The first 7 rows are patterns. Each new row is the sum of 2 different patterns, raised or lowered, with some noise. Before adding, each is slid sideways (what falls off one end comes back at the other) and multiplied by a number that may be negative. Names go in the order of the patterns.
(in the rows, 128 means zero)
Some rows, each with the names of its patterns after it:
[ 90  89 138 110 136 128 131 154 134 107 154 104 131 134 123 134 143 100
 138 138 157 114 143 118 148 106 116 158 115  91 108 109 154 172  94 118
 136 130 134  99 127 113 171 128 130]
q_7
[128 121 148 151 115 134 130 124 126 136 151 129 117 147 145 115 148 142
 142 163 141 109 122 145 113 126 121 126 129 125  95 133 120 170 120 107
 126 146  93 156 127 150 119 129 128]
q_347
[129 139 118 131 133 134 113 111 189 124 161 146 140 118 121 100 113 132
 121 121 164 134 135 150 145 134 124  82  91 137  68 155  98 122 137 134
 136 151 117 140 108  82  98 120 126]
q_825
[158 131 173 114 141 122 151 152 149 136 137 166 110 145 106 166  78 139
  87  93  88 123 127 113 153 142 124 146 131 125 135 133 149 146 115 148
 118 157 109 158 102 149 116 114 128]
q_225
[153 132 132 130 121 125 128 132 162 154 121  93 110 112 112 121  88 123
 129 122  94 156 143 117  93 134 134 151 143 131 136 117 138 118 137 119
 123 156  94 120 114 129  95 119 120]
q_504
[122  99 139 149 135 132 132 118 133 168 143 121 133 109 102  76 134 115
 155 151 138 156 107 132 129 117  95 118 135 146 143  92 127 156 140 138
 154 134 175 161 127 132 164 103 131]
q_10
[137 115 118 114 141 109 130  89 120 126 123 155 121 122 132 133 123 129
 106 110 115 107 124 105 111 121 119 149 134 135 137 120 113 141 115 133
 144 150  94 135 141 101 111 109 145]
q_884

New rows. What belongs after each?
[148 154 109 151 120 164 102 140 122 133  92 104 111 170 152 138 112 135
 126 151 122 144 126 161 158 116 120  85 164  83 137  94 104 118 125 108
 140 131 138 125 138 131 140 114 134]
q_7 q_225
[120  94 114 101  85 121  94  82 112 103  82 108 100 116 119 105 107  81
 106  96 120 120 134 117  65 106 115 109 114  64  86 134 114  84 127 111
 112  84 122  86 125 114 135 136 102]
q_7 q_504
[172 160 116 200 120 160 124 116 156 158 151 169 167 119 150 186 152 134
 158 145 113  77 168 143 155 184 168 188 156 161 124 123 132 122 146 153
 153 105 143 143 156 152 212 139 173]
q_347 q_10
[153 147 110 145 163 148 134 145 136 155 162 120 130 164 113 154 143 126
 152 149 133 152 138 136 158 189 128 136 149 115 112  91 165 143 151 149
 138 174 104 153 113 121 111 125 167]
q_10 q_884
[105  89  79  78  83  92  80 101  57 114 102 125 130  81  99 101  81  99
  90 104  86  79 121  68  82  87 104  95 102  75  83  86  89  86  65  78
 113 103  98 100 113 112 113  67  60]
q_7 q_884
[ 96  76 113 113  88  97 114 136  79 100  84 120 110 101 103 134  94 150
  81 118  90 110 138  93 107 100 132  68 114  72 148  61 107  71  67  66
 104 100 108 138 107  70 102  90  83]
q_225 q_504
[ 98  94 119 109 154 127 123  66  49 100  95  91  86  91 153 108 114  74
 110  91 122  87  54 117  39 123  61  64  95 113  79 139  84 101  77  50
  54 110  89  87  79 102  90 110  79]
q_7 q_825
[127  96 114 124 133 111 111  98  93  69  89 104  68  82  95 106 167 145
 115 169  85 121 129  89 113 130 125  85 111 137 119 120 102 129 118  94
 111  98 122  87 130  85  55 114  82]
q_825 q_884
[124 224 149 186 129 112 144 140 101 115 132 148 130 182 113 144 155 175
 169 126  98  93 145  68 148 102 140 123 155 142 153 126 144 106 110 101
 122 116 142 136 136 125 153 156  91]
q_7 q_825
[142 103 105 144  97 106  93  69  50 107  44 144  86 102 120 108 102 117
 100 130 103  57  59  85  88  97 103  72 102 113 107  73 107 161  94 111
 125 118 113 109  86  98 101 107  95]
q_825 q_504
[175 171 134 136 109 131 172 151 150 158 158 160 161 162 139 206 153 179
 112 182 177 160 114 176 126 153 142 162 150 149 128 139 146 159 175 163
 166 158 183 146 126 160 192 119 128]
q_347 q_504
[142 158 151 144 115 104  91 149 106 132 109 119 155 156 119 147 136 141
 167  93 186 124 158 180 167 160 168 168 115 124 137 113 141 142 128 125
 128 135  98 119 125  97 148 113 166]
q_825 q_225
[136 159 164 177 193 190 153 141 171 134 166 171 175 120 171 179  88 144
 114 156 158 151 148 162 185 138 162 123 119 154 145 165 139 151 158 196
 174 151 173 121 171 143 152 137 137]
q_825 q_884
[216 137 193 143 186 145 163 142 195 127 176 155 180 166 186 141 198 156
 170 154 190 157 182 173 167 187 117 205 158 188 155 109  83 190 167 139
 177 163 186 175 175 118 161 163 211]
q_7 q_225
[138 144 109 130 187 137 143 139 129 117 128  98 115 125  94  99 169 163
 146 157 150 128 157  85  87 139  90 132  88 130 160 128 130 127 103 137
 100  87  91 122 120 134 142  94 155]
q_825 q_504
[114 161 152 124 136 143 114 130 118  99  94 123 113 104 119 121 106 150
 120  90  92 137  89  70 142 122 151 115 111 139 107 128 104 124  91 137
 128 128 130  70 123 138 118 109 141]
q_10 q_884
[158 164 131 129 151 139 167 156 128 146 129 136 128 144 138 167 187 112
 170 115 158 119 129 133 155 128 154 138 151 169 157 147 173 158 132 113
 130 122 121 141 120 104 151 118 102]
q_825 q_504
[109  90 125 148 118 157  79 117  93 118 139 141 101 127 147  78 107 117
 138  57 142  82  97  67 104 109  98 147 110 123 121 137 105 123 118 114
 126 105 124 103 139  91 148  93 134]
q_225 q_884
[152 147 109 107 111 104 137  92  98 125  57 131 100  94 101  99  95 147
 113 107  91 118 109 128  93 134  94  72 110 126 126 134  67  79 128  92
  74 131  95 117 130 132  80  84  88]
q_7 q_884
[148 128 159 144 136 143 150 131 138 154 128 150 117 151 106 149 116 173
 119 157 125 121 135 156 134 192 146 142 109 141 145 144 141 114 161 118
 142  97 184 106 135  82 111 111 149]
q_225 q_504
[109 113  85  94  97  88 107 107  79  91 118 101 124  77  95 100 102  95
 107  86  76  70  74 101  99  97 101  95 122 131 107 107  97 108  91  75
 118 136 110  69  89  99  80  79  95]
q_504 q_884
[152 155 132 208 157 189 164 154 170 162 158 133 144 164 136 157 133 151
 141 158 163 157 147 156 133 158 120 168 150 145 172 151 133 155 116 153
 164 151 139 124 155 132 154 119 177]
q_7 q_225
[ 90  90 110 101 102  91 104  93 138  97  76  90  94  81 121  83  73  72
  83  62 109  95  70 117  96  73  65 129 106 104  65  78  93 128 108 121
 129 133 103 106  90  80  90 104  95]
q_504 q_10
[101 100 173 127 118 153 143 141 118 127 163 153 143  83 135 111 152 131
 108 124 107 130 112 145 134 124  99 154 148 156 161 135 157 140 144 125
 118 110 118 146 108 139 106 134  90]
q_504 q_884
[137 169 141 165 180 137 145 155 164 176 171 132 125 152 148 141 156 165
 182 146 143 136 126 168 123 151 150 162 133 190 161 164 135 142 168 148
 126 152 159 119 148 119 121 153 156]
q_347 q_10
[118 154 119  89 117 121 103 122 111 154 100  88 104  99 131 159 108  94
 127 126 116  98 122 123 148 111 127  99  75 141 117 131 143 129 115 111
 114 117  98 113 115 117 116  98  99]
q_7 q_347
[131 135 120 136  96 136 153 129 115 133  92 134 136 148 141 138 131 168
 114 117 136 144 108 121 142 145 109 118 128 104 113 135 120 107 124  95
 123 150 114 133 149 143 129 150 130]
q_347 q_504
[138 124 121 162 141 169 105 145 146 165 164 136 147 141 154 153  92 140
 169  96 150 128 146 156 124 122 155 138 114 111 131 125 150 124 174 144
 106 157 180 159 160 105  88 164 132]
q_7 q_884
[ 83 120 133  94  88 178  91 140 156 138  93 103  60  66  58 104  87 167
 127 124 153 101 114  96  48  38 101  52 140  93  65 108 140 122 138 122
 122 128  88  73 103 143  86 118  91]
q_825 q_10
[107 170 112 167 135 146 105 151 123 128 136 110 198  96 158 112 164 206
 225 109 139 169 125 140 117 130 130 190 138 145  86  88 171 101 160 115
 164 136 177 103 184 133 145 119 136]
q_7 q_225
[185 159 182 109 159 144 129 120 149 133 143 120 153 166 154 137 135 113
 152 153 118 135 137 127 133  86 123 148 124 105 170 121 141 147 107 116
 146 148 124 157 141 123 132 147 135]
q_347 q_10
[174 117 132  72  86 112  92 132  94 122 114 161 125 102  98  75 136 113
  91  95 107  89 121  88  97 127 108 104 137 112 117 108  94  85  93 112
 116 106 110  80  83  97 133 119 112]
q_10 q_884
[105 128 116 122 133 138 118 114 101 101 129 115 134 128 137 143  76 116
 109 105 116 147 141 111 136 121 105 118  82 131 128  96 103 112 136 136
 143  95 158 104 141 151 109 115 122]
q_825 q_884
[150 140 147 127 113 127 123 111 122 184 118 165 139 118 112 158 101 104
 154 138 145 136 122 148 155 155 123 138  94 146 149  88 155  87 132 143
 137 129 147 126 155 139 112 132 128]
q_825 q_884
[160 162 149 114 156 160 192 165 117 159 186 143 185 178 177 188 179 161
 163 184 152 171 144 139 173 167 160 163 180 156 159 193 181 148 172 154
 157 143 169 140 175 184 156 184 138]
q_347 q_10
[103  52  79  97 113 105  86  95  78 110 108  80  81  80 120  59 104 106
  70  98  84 100 124  64  84  88 100  88 105  42  95  95 108 120  95  85
 121  91  81 115  68  57  68  60 105]
q_7 q_884
[168 115 130 143 137 153 102 141 112 112 115 165 130 173 129 151 122 175
  99 154 147 126  99 135 109 191 155 146 162  98 153 142 129 101 155 107
 165 100 205 162 203 180 189 151 138]
q_825 q_225
[142 152 106 124 123 101 120 158 147 113 108 110 109  51 139 113 145 165
 138 131  86 139 104 105  76 100 120 128  94  85 102 175 119 105 137 142
 132 175 113 135 134  94 117 113  77]
q_347 q_10
[ 94  69 119  62 107  74 184 105 156 152 142 139 104 113  81 117  86  75
 113 136  96  95  68  75 114  83 124  69 129  73 135  90  97 139 111  85
 102  89 122 102 100  78  75  80  99]
q_225 q_504
[132 111 145 147 111  75 119 128 139 160 111 166 120 133 127  95 114 153
 101 182 147 114 105 107 102 146 114  89  97 144 105 110 132 165 132  67
 146 170 165 155 102  94 154 148 108]
q_7 q_504
[ 99  88  73 107 116 106 107  75  99 118 114 121 124  96 144 136  90 113
 137  88 122 103  68  99 126  91 101 100  91 103 125  95  96  91 113  79
  52 111 102  93 133  99 135  78 104]
q_347 q_10
[125 122 146 153 168 120 126  97 136 121 166 142 180 143 147 116 171 138
 150 143 138 170 130 131 120 169 121 143 113 100 121 118 130 153 143 124
 115 139 160 165 122 128 156 153 132]
q_7 q_225
[145 106 122 114  99  85 125  96  81 145 108 120  96 117 133 101  92  90
 119  86 138  98 117 122  79  60 110 104 142 109 125  98 127  95 101 101
 105 102  82 137 106 147  90 125 125]
q_225 q_504
[126 127 139  88 165 134 167 164 146 157 146 137 141 114 122 125 156 148
 164 121 129 173 175 160 180 132 155 187 151 136 174 126 169 144 132 128
 159 145 174 172 137 160 166 157 142]
q_7 q_10
[131 109 136  94 151  98 145 115 145 170 141 124 141  92 139 141 133 126
 135 137 104 132 121 133 117 145 127 188 116 172 158 181 127 144 122 113
 128 139 145 132 137 133 138 115 123]
q_225 q_884
[115  97 175 128 183 133 192 177 195 161 205 143 165 173 133 155 175 120
 169 172 186 141 156 133 187 125 151 167 152 102 157 133 193 204 121 124
 168 126 172 119 159 128 186 142 155]
q_7 q_225
[125 144 141 152 129 144 105 139 121 129 121 175 150 107 160 177 166 166
 122 111 193 150 143 119 150 178 146 143 138 122 141 164 181 141 154 139
 148 129 106 150 155 125 167 142 135]
q_7 q_347
[137 141 157 123 135 112 130 137 100 114 150 107 133 132 132 135 146 118
 132 108 127  89 141 103 129 107 140 110  97 125 180 129 119 100  96 123
 148 115 138 105 153 120 139  84 141]
q_7 q_347
[ 93  92  85  93  93  83 115 105 114  93 103  89  83 104  86 119  98 110
 119  95  97  93 104 108  85 102  88  83  84  96  69 103  85  87  99 119
  99 123  81 100 121  72 116 137 135]
q_7 q_884
[122 103 113 114 141 167 103 117 128 107 120  90 110 117 153 106 130  88
  80 114 130 113 110 135 144 132  93 125 103 124 135 107 141 125 121 127
 129 142  92 132 113 127  99 112 136]
q_7 q_884
[118 107 110  98 100  90 110 110 109  77 106 133  59 108  93 112 101  99
  76 111 112  85  96  84  90  93  92  98 126  79 102  75  55  83 104  34
 113 100 102  54 115 110  89  64 121]
q_347 q_504
[ 77 116 101 133  73 111 113  65  64  80  40  91  84 108 117 112  72 143
  66  86 113  72 110  60 118 101 115 145 169 124 104 106  73  75 106  73
  83  95 102 106  31  86  82  62  94]
q_825 q_225
[ 80 123 102 110  89  98  96  99  83 107 119  94 124 118 108 109 109 116
 115  87 128 132 108 100 129 123 116 104  74 114 122  93  94  93 113  94
 109  57 105 101 136 124  83 101 123]
q_347 q_884
[127 188 121 170 105 167 108 118  91 134 138 107 164 138 131 161 145 166
 161 161 181 161 122 174 128 178 150 196  98 181 154 103 136 162 168 203
 126 150 130 194 153 171 124 150 181]
q_225 q_884
[100 143  99  77 126 122 107 133  87 149 128 143 118 135  54  73 106  63
 113 121 111 132 111  80 125 125 121 106 108  90  94  35 119 102 151 119
 122 126 101  91  96 115  66  63  94]
q_7 q_10
[126 103 111  90  90 106  94  85  98 101 128 146 139 115 136 107 133 112
 107  86  96  85  99 105 130 115 128 104  94  84 123 104  95 126 111 124
  97  64 117  87 110  92 127 105 156]
q_825 q_884
[129 165 167 155 127 157 133 172 143 176 147 128 151 152 155 144 175 128
 171 136 186 147 184 180 188 162 132 172 131 169 156 124 148 173 127 167
 141 151 160 137 165 127 163 145 199]
q_347 q_225
[139 145 122 125 125  87 121 104 103  95 108 140 127 135  95 161  73 128
 114 123 115 110 101 116  99 128 150 162 152 115  87  91 110 100 107  84
 120 127  61  96 114 118 104  93 128]
q_825 q_504
